The same things were measured in two ways. Each way mixes the same 11 hidden numbers, adds some noise and spreads widely along 7 directions of its own, which tell nothing about the thing.
Some things both ways: the first way, then the second way.
[ 17   9  11  -9  -3  -2   8   2  -1  -5 -14  -5  29   0   0   2  -1   5
  -3]
[-13  20  10 -13   9  24  12 -11   7   7  16  -5 -30 -31  15  -6   8  16
  -7  21]

[ -6  11 -11  -2  -9  23   2  -7 -17  -9   1   4   0   5   7  -1   4  14
 -10]
[ 35 -38  -5  27   1 -24  -9   1  -5   1 -10  15  31  44 -39  -8 -23   6
 -12 -27]

[  9 -32 -11  -3   8 -24 -17   2  39 -37 -20 -20   5  14   5  33  16   3
  13]
[-20  16 -14   6 -29 -13 -15   4   8 -51  16  -7  -6  15  24 -31 -17 -49
  -2   0]

[-11 -24  -6 -11  48  28  10 -18 -18   6  -7   1   5  21 -18 -29  25  19
   6]
[ 19 -20  21   5 -37 -42   5  52   6  14  17  -5  17   1 -13  -2 -60  10
  35  -2]

[-16  13   1  -6  -6  -6  15   1 -20  10  -1   0  16 -11 -14 -13  28 -18
 -13]
[ -1  -9 -35 -21   0 -10   8  -4   6 -42 -24  11 -11  -2  32 -16  12 -42
   6   3]

[  6  17   1  -2 -10  13   9  -7 -12  13  16  -7  13   1  12   0 -20   9
  -2]
[-13  -6  -7  -1   5  10   3  15  -1   3 -21  20  -1 -16   8  -3 -11 -16
 -34 -40]

[  6   5  -5 -10 -12  -5   7   6 -27   9   9  13  19  -1  -7   2   6 -15
   3]
[  6   0  18  26  27  23 -17 -33 -23   1  14  -4  12   6 -26  10  22  33
 -13   6]

[ -5  -2   0   3  10   7   4  -7 -36  -4   8  22   4  -3  -7 -17  13   3
   7]
[  3  -2  -7   5   0   4  -9  -6  -4 -13  -5  -1   5  23 -11   9 -16  -8
   2  -4]

[-15 -24  11  -2  31  31  15  -4  31  -2 -10 -26 -10  20  -2 -18   1   0
 -17]
[  8   1  24  10  13  15   2   8  -3  32   6  -5   5  14 -44  20 -25  10
 -27 -16]

[ 44   6 -24   8 -18 -14 -21  -2 -17 -35 -11  -5  19  -1  -4   4  50 -14
   8]
[  1  -7  -2   0  16 -13  17   5   1   7  -3  10  -5  14 -19   9 -13  15
 -24  -9]

[  9 -26   3   9  26 -12 -12   0 -21 -14  -3   1   3  12 -11 -28  40 -19
  -4]
[-23   4  -5  -8   3   1  25  10  10  20 -28   4 -12  -3  -4   7  10  14
 -20  -7]

[  3  21  -9 -17 -19  -5   6   0 -20   7   0   0   8 -10  10  11 -21  13
  -7]
[ 24 -22  11  15   0 -16  -6  -7  -7  -1   7  -3  16   0 -15  -9  11  -9
   7   5]

[ -4  13  14 -12  -7 -30   0   0  15  -3 -15 -10  21 -17  -3  21  -8  10
  10]
[-12  14  -9  -8  12  14  17 -20 -10 -18   3 -11 -20   9  19   3   7   8
  -4  16]

[ 14   8  10 -15   5 -23   9  -4  14 -12 -19  -5  27  -9  -6   7  16   7
  14]
[ -7   9  -4   0 -22 -19  -3   5   0   8  15 -17   2  -6  11   4  12  15
  35  30]

[ 15  34  -1 -11 -33  17  14   5  26  -5 -13 -16  21   1  10  15  -9  -4
 -19]
[ 28  -9  16   2   2  13 -21 -24  13 -24  24  -1   1   0 -23  -7   8 -36
   8  22]

[-29   0   6  -6  12  -8   0  -3  -9  18  10  -9   2   0   6   4 -23   9
   5]
[  9 -18  13  -8   2   7  20  11 -11   9   2   7   3 -24   1   3  -2   7
 -19 -18]

[ 10 -25  -5  20 -10 -25 -33  29  -2   4  17  16 -18   7  11  24 -33 -23
  22]
[ -3  -8   8  12   5  10 -17 -20  -6   8  -8  -2  19   4 -13  -3  35  12
   0 -10]

[  6  18  -5  -5 -11  16   3 -11 -16  -4  12  -5  -3  -8  15  -2 -13  26
 -13]
[-45  34  -6   7   4  17  13  -5  -8  -5   3  -6 -26  -9  30   3 -10   7
 -22  -4]

[ -8   6 -15   1  -5   4   0  -2 -40  11  -1   8   9  -5  -3  -8   0   6
 -10]
[ 26  -5  12   0  -5   8   0 -15   2 -38  12   0 -17 -29   2 -13  -9 -35
   6  31]

[  4 -31  -2  20   0   1  -6  18  15   6   5  -6 -18  14  -8  -3  18 -30
   6]
[ 24 -34  10   8  14  -7 -10  -1  -4  31   4   8  13 -22 -31  13  18  18
  16  15]

[  2 -21 -11  29  -7 -29 -39  23  14 -12  14   1 -30   0   3  11  10 -37
   9]
[  7  -5 -10  -7   4   2  -4 -19   6 -23 -10   6   1  14 -12  14  14 -27
  -5   2]

[-13   0   7 -12  -5 -13   7  11 -19  11   1  12  31   6  -3  20  -8  -8
  18]
[ 23 -29 -17 -10   1 -21  13  11 -11  -3   4  11  10  10  10   0 -15  10
   6 -15]

[-22 -30  -5  14   6  -4 -12  15  -7   8   6  16  -5  16  10  18 -33   7
  -1]
[  2   9 -24  -1  13  12  -1  -1  -8 -26 -15  12  -9  17  12   4   9 -14
 -17  11]

[  4  -5   9   0   1 -12  -6   6  11 -15   2  -2  -9  -5  11   1  -9   2
 -15]
[ 10  -5  12   9  -4   7  -3   7  11  30   0  10  -1 -23   0 -32  21   5
 -26  -7]

[  3  -5  -6 -12   0  24   4   5  -4  -1  -4  11 -14  28  21  10 -26  16
   2]
[ 19 -14  35  19   3  -5 -25 -27   1  41  51 -13  18 -11 -50  22  30  56
  28  36]

[ 19  13   0  -1 -15 -19  -3  -1  36 -11 -12 -19  21  -7  -3  21  13  -8
  14]
[ 18 -17  -3  -1 -10 -19  -1  18  -1   5   5   7   9   1  -3   4  -9  -4
  10  -1]

[-15   6   6  -9   9   6  17  -9  18   2  -5 -16 -13 -14  -6 -16  12  11
 -17]
[ 20 -17   8   6  -1 -15  11  31  -2  24   5   4  -4 -15  -1 -20 -22  -2
  -8   0]

[ -6   0  -1   6   4 -12 -12 -10  28   7  -5  -5  10  -1  -1  23 -19  13
  29]
[ -6  -6 -11 -27 -18  -6  -7  19  10  -9  -2  19  -2 -29  50  -8  21  -8
  19 -10]

[  3   4   4  -1  -1  26  14  -9  17  -4  -9 -14  44  14 -11  -4   9 -11
 -21]
[-17  21   4   2  -7  34  -9   2   2 -22 -14  11  -1   8  27 -13   2 -15
 -26 -28]

[ -4   1   3   2  11 -20 -15 -13  16  -8   8 -18 -19 -12   5  -5   5   9
   2]
[ -3 -15 -15   1 -15 -28   4   9   8   6 -28   8  15  17  -9  18   6 -16
   5 -13]

[-11  21  -1  -9  -1  -4  -1  -9 -14   8  19   2 -26 -20   9 -10 -11  23
  -7]
[ 14  -9   7   3 -30 -27   6  14   8 -13  19  -9  -5 -14   4  -1 -32 -31
  32  25]

[-21  -3   3 -26  14  17  16  -6 -30   6  -8  15  -4   2   4   0 -29  33
   1]
[ 11 -14  14  11  12 -10  -9 -22  -8  22  17  -9  18  12 -15 -10  23  43
  15  -1]

Other things, the second way, with their names:
<459>: [ -6   6  -7   6  -3 -10  -3  -7  -8   4  -9  -7  13  29   0   4  16  17
  -1 -10]
<561>: [ 15 -12   9   8  13   3   3   1 -13 -12  12  -2  -1   8   0  -8 -13  -2
   7   8]
<589>: [  6  -3  -9   1 -28 -18  -2   6  11 -12  12  -2  -3   8   8  -2 -36 -20
  19   3]
<416>: [ 12  -9  -4   3  27  -1  -6 -13  -7  -6  -1   1   7  24 -15  11  11  -4
  10   9]
<438>: [-40  28  -8  24  -4  11   0 -14 -17   6 -22 -12   0   8   6  11   5  25
 -16 -12]
<72>: [-10  15   9  23   0  23 -11 -26 -16  -8  -4 -11   5  -1   6 -14  27  15
  -6   7]
<105>: [  4  -2   3   7 -23 -20  -8  39  -2  20   8 -10   3 -23  -9 -13 -14  -8
   8  17]
<302>: [ -6  -4  -8   9 -24   4  -4   1  -9   8  -7  -8   6 -15   3   6   1  10
  11   5]
<461>: [-36  24  -6  15 -16 -12   8  15  -8  17 -14 -11   2  14  30  -5   2  13
  -1 -19]
<201>: [-13   7  -2   5  12  10 -23 -26   0 -25  -3   1   7  11   5  -8  35   1
   9   4]
<217>: [ 14  -2  -5  -3  15  -4  -6 -10  -1  -2  -4   1   6  10   0  -2  26   5
  20  20]
<480>: [ 25 -25   4  16  -5 -25   2  10  -8  18  -6   2  24  13 -25  -7   1  11
  -3  -9]
<441>: [-31  30 -11   1  11  14   7 -18  -2 -24  -6   4 -23  11  12  21 -13   6
 -23  -3]
<529>: [ -5  -1 -21  -9 -12  -6  -4  11   7 -16 -24  13  -1 -12  19  -7   8 -31
  -1  -4]
<163>: [ 13  -4   2   0 -10 -11   3   8  10 -24   7   1  -7   8  -4   0 -34 -42
   8   7]
<505>: [ -7   6  -2 -10  -2  15  25  -4  -6   7   1   8 -15 -26  15  19 -15 -11
 -37 -24]
<394>: [ 25 -23  28  15  -6  -1  14  24  -3  51   8   8   5 -26 -10 -13  -7  40
 -12  -7]
<175>: [  1 -13 -14 -19  15  -8 -11  10  16  -1   3  22  -8  -7  -3  10  -3 -15
   0  -4]
<523>: [ -3  -1  -8   9  21   3 -14 -25  10  -2 -18   7  -5  22 -16  -1  20  -7
  -3   6]
<116>: [  1  -1   5 -10   7  -2  -1  17  -4  11   7   5   3 -14   2  11   9  -5
  -5  -4]
<159>: [ 12 -10  12  43   5  10 -29 -40 -11   4 -13  -9  32  23 -55  -8  27  18
 -15  -2]
<37>: [-14   2  -2   3  16   7   4  14 -14   9 -18   1   6  19   8 -17  -5  20
 -18 -31]
<35>: [-22   6  -8  -2   0  -5   4  -8   6  -9  -2   0 -12  -2  19  -3  12 -26
  -6  -6]
<257>: [ 19 -23  18   1  -9 -10  10   1 -13   6  19 -17  10  -4   0   8 -20  -6
  35   1]
<258>: [ -4 -17 -15   7 -18 -34  -6   2   5  -8   8 -10   6  17 -15   2 -23 -16
  25   6]
<40>: [ 11 -19   4   8 -30  -7 -16  11   3 -20   9   6  17   0  19 -18   3 -21
  20  -5]
<541>: [ 20  -2 -10 -15  38  10  11   0 -14 -22 -16  12  -7  30 -12  18 -14 -20
 -26  -8]
<184>: [ 25  -2  13   7 -24   5 -14  -5   7 -37  21  -3  -2 -15  -9  19 -12 -44
  36  50]
<506>: [-10   1  -5  -6 -23 -28  14  42  -9  -1   0  -3   5   3  32 -26 -34   3
  -8 -32]
<280>: [  7   6  -2 -31  17  -4  26   9   4  -3  15  -2 -25  -5  17   6 -15  -6
   8  15]
<29>: [-15   1  -6 -11  11  16   0  -8  -1   1 -17   7   3   0  12  11  23  -4
  -5 -20]
<303>: [-41  33   3  11  20  25  -2 -24   7  13  12   4 -30  -6  22 -12   8  38
 -30  -8]
<88>: [-26  27 -17  -2   1  13  -8   4   4 -24 -13   6  -9  26  15   9  -7 -20
 -10  -6]
<429>: [ 23  -1   1  -5  14   9  -9  -3  13  -6   1  11 -11   0 -18  -9  -3  -9
  -8  20]
<558>: [-11  11 -10  13  -5   0 -12 -20  -3 -13   0   1   2  -2   6   5  15  13
   6  13]
<606>: [ -2  10   0   4 -13  -3   3  -5   0 -25   8  -7 -13 -11   9   4 -11 -13
  16  30]
<465>: [ 24 -23 -12  -9 -22 -12 -10  -8   7   4  -4   0  16 -20   3 -19  37  -8
  23  15]
<450>: [  8  -9   4 -12  18   5  -8   3   0   2  -2   1   2 -13  -3 -21  32  -4
  -1   8]
<20>: [ 14 -12   4  17 -18  -9 -10   3   1  -2   0  -3  10  12 -13 -12 -22 -15
   3  -6]
<337>: [ 27 -25  -5   0  -8 -22   7 -17 -11   2   8 -12  16  -2   2  -5  14   2
  32  11]
<3>: [-16   9  -6  -4  10 -12  -1  19   3  20  15   5  -7  11   3  25  -2  23
  10  10]
<188>: [ -7   2 -16   1   6  -2   9   4 -16  12  -2  -2   5  16  -8  25  -7  38
  -1   1]
<96>: [ 15 -17  -1   5  -1  -5 -27 -31  -3 -31  13 -10  11  -3  -7  -7  19 -42
  33  18]
<607>: [  4 -15  -2  14  -2  -8  -2  -1 -15   5 -13  -9  15  -5  -7  -9  30   6
  18  17]
<398>: [  6  -7   8  30 -22  -8 -13  -2  -7   6  -9  -8  16  -5  -5 -37  -4   4
  -5 -12]
<119>: [-16   9 -24 -15   4 -13  -3   0   2  -2 -20   4   3  12  14   3  32   4
   1  -6]
<499>: [ 24 -18  -9 -20   3 -17   8  11  -1   5  -7   0   9   7 -16  23   7 -17
  18  11]
<309>: [-15   5 -10 -19  12   7   6 -11  -5   8   1   0  -1  -1   4  26  13  18
   0 -10]
<399>: [  8  -9   3  -6  -3  -1  -9  13  15   2  -4  20  -2 -23  -4  -8   9 -15
 -14  -4]
<160>: [-11   7 -14  -4  11   8  15   5   5 -14 -18  10 -24  16  11   6 -17 -39
 -25  -8]
<238>: [ 20 -22 -16  -1 -28 -24  -3   4   3 -18 -21  -4  16   9 -14 -10 -21 -26
  21   1]
<17>: [-18  17  -4  10   0   6   4   1  -7  10  -2   2  -9 -15   7  24  13  18
  -4  19]

Some of these things the first way, each followed by its name:
[  6  -9  -2  13 -10  -7 -18  12  17   4   4   5 -31   0   2   3 -12 -12
  -1] : <523>
[-32 -18   4 -17  33  17  20 -15  25  -4 -36 -21  14  16 -10  -4   4  14
 -13] : <459>
[-11  15  17  -6  -1 -16  10   7  -5  -5  -6   7  12 -14  14   9 -18  14
   5] : <465>
[ 21  -4 -11  -2 -21 -20 -19  13 -38  -4  15  21  -1   5  14  14 -21 -14
   5] : <35>
[  6  -8 -15  -3  -1  26   8  -8  16 -12 -21 -21  16   8  -6   6  10  13
  -9] : <201>
[ -7  -1 -13  10  -6  12  -7  10  -8  11   8   1 -12   8   0  -9   7 -15
 -18] : <606>
[ 14  13   0  -5  -9  -7   0 -20 -17 -14  -1  -4  16 -15   3  -3   0  21
  -6] : <160>
[  5   7   0   6  -9  18   3  -1  35   6 -16 -28  13  11   9  11 -18   3
  -9] : <438>
[ -5 -16   0   0  13   6   1   3 -14   7   1  11   2   0  -7  -2 -13   9
  10] : <37>
[  8   0   4   2  -1 -21  -6  -2  12   3  13 -11  11  -9  -1   7   1   4
   5] : <184>
[  9 -25  -8  -2  -8  15   5  32   1  14 -26  -1  31  36  -8  17 -12 -38
  -8] : <280>
[-15 -16 -11   3   6   6   6   3   5  10 -17 -13  16   6 -17   0   9 -18
  -8] : <541>
[  3 -27  -1   1  -1 -17 -11  10  -1   0   2  13  26  24  -8  22  -2 -22
  17] : <40>
[ -7   3   3  -3   8  13  13  -4  -7  -6  -5  -4  13   4  -4 -10  19  -8
   4] : <309>
[  0   9  -7   2 -23 -12  -2   6  -1  -6  11  -2 -21 -25   5  11  -1  -2
   7] : <96>
[ 10 -18   0   1   7 -17  -7  11 -26 -12   1  10   7   5   7   3  -2  -1
   7] : <159>
[ -8 -10  -5  28   3  -9 -22   3  38  -9   8 -21 -32 -13   9   7  -3   8
   2] : <529>
[ -5   2   1  11  -8  -3 -11  -3  19 -12  -1 -31   4  -2  19  20 -21   5
   0] : <505>
[-19   1  21 -19  10 -19  20  16  14  32  -4  -6  20   7  -6   2 -14 -27
   2] : <499>
[-17 -19  -1   5  -1 -12  -5  19 -42 -10   9  18 -15 -13   1   1  -1  -9
   0] : <337>
[-12 -23  -5  16  19  15  -3   8  -1  -4   1   9 -23   7  -9 -22  21  -9
 -15] : <429>
[  1 -10  -6  22  -3  -2 -11   2  45  -8   5 -27 -20   0  -6  -7  33 -24
 -14] : <17>
[-19 -13   9   9  27 -19  -6   2 -16  -2   3   7 -10 -13  -2 -11   8  10
  17] : <238>
[ 32  -8  -5  -7 -15  -6   4  15  -6 -13 -17   3  29  26  -1  14  28 -31
  16] : <258>
[-14   4   0  12   0   7  -2  15 -31   8  25  30 -17   2   2 -17  12 -19
   1] : <188>
[ 18   7 -12  11  -8   3 -10 -10  22 -13   0  -9 -14  -4   5   8  13  11
  22] : <175>
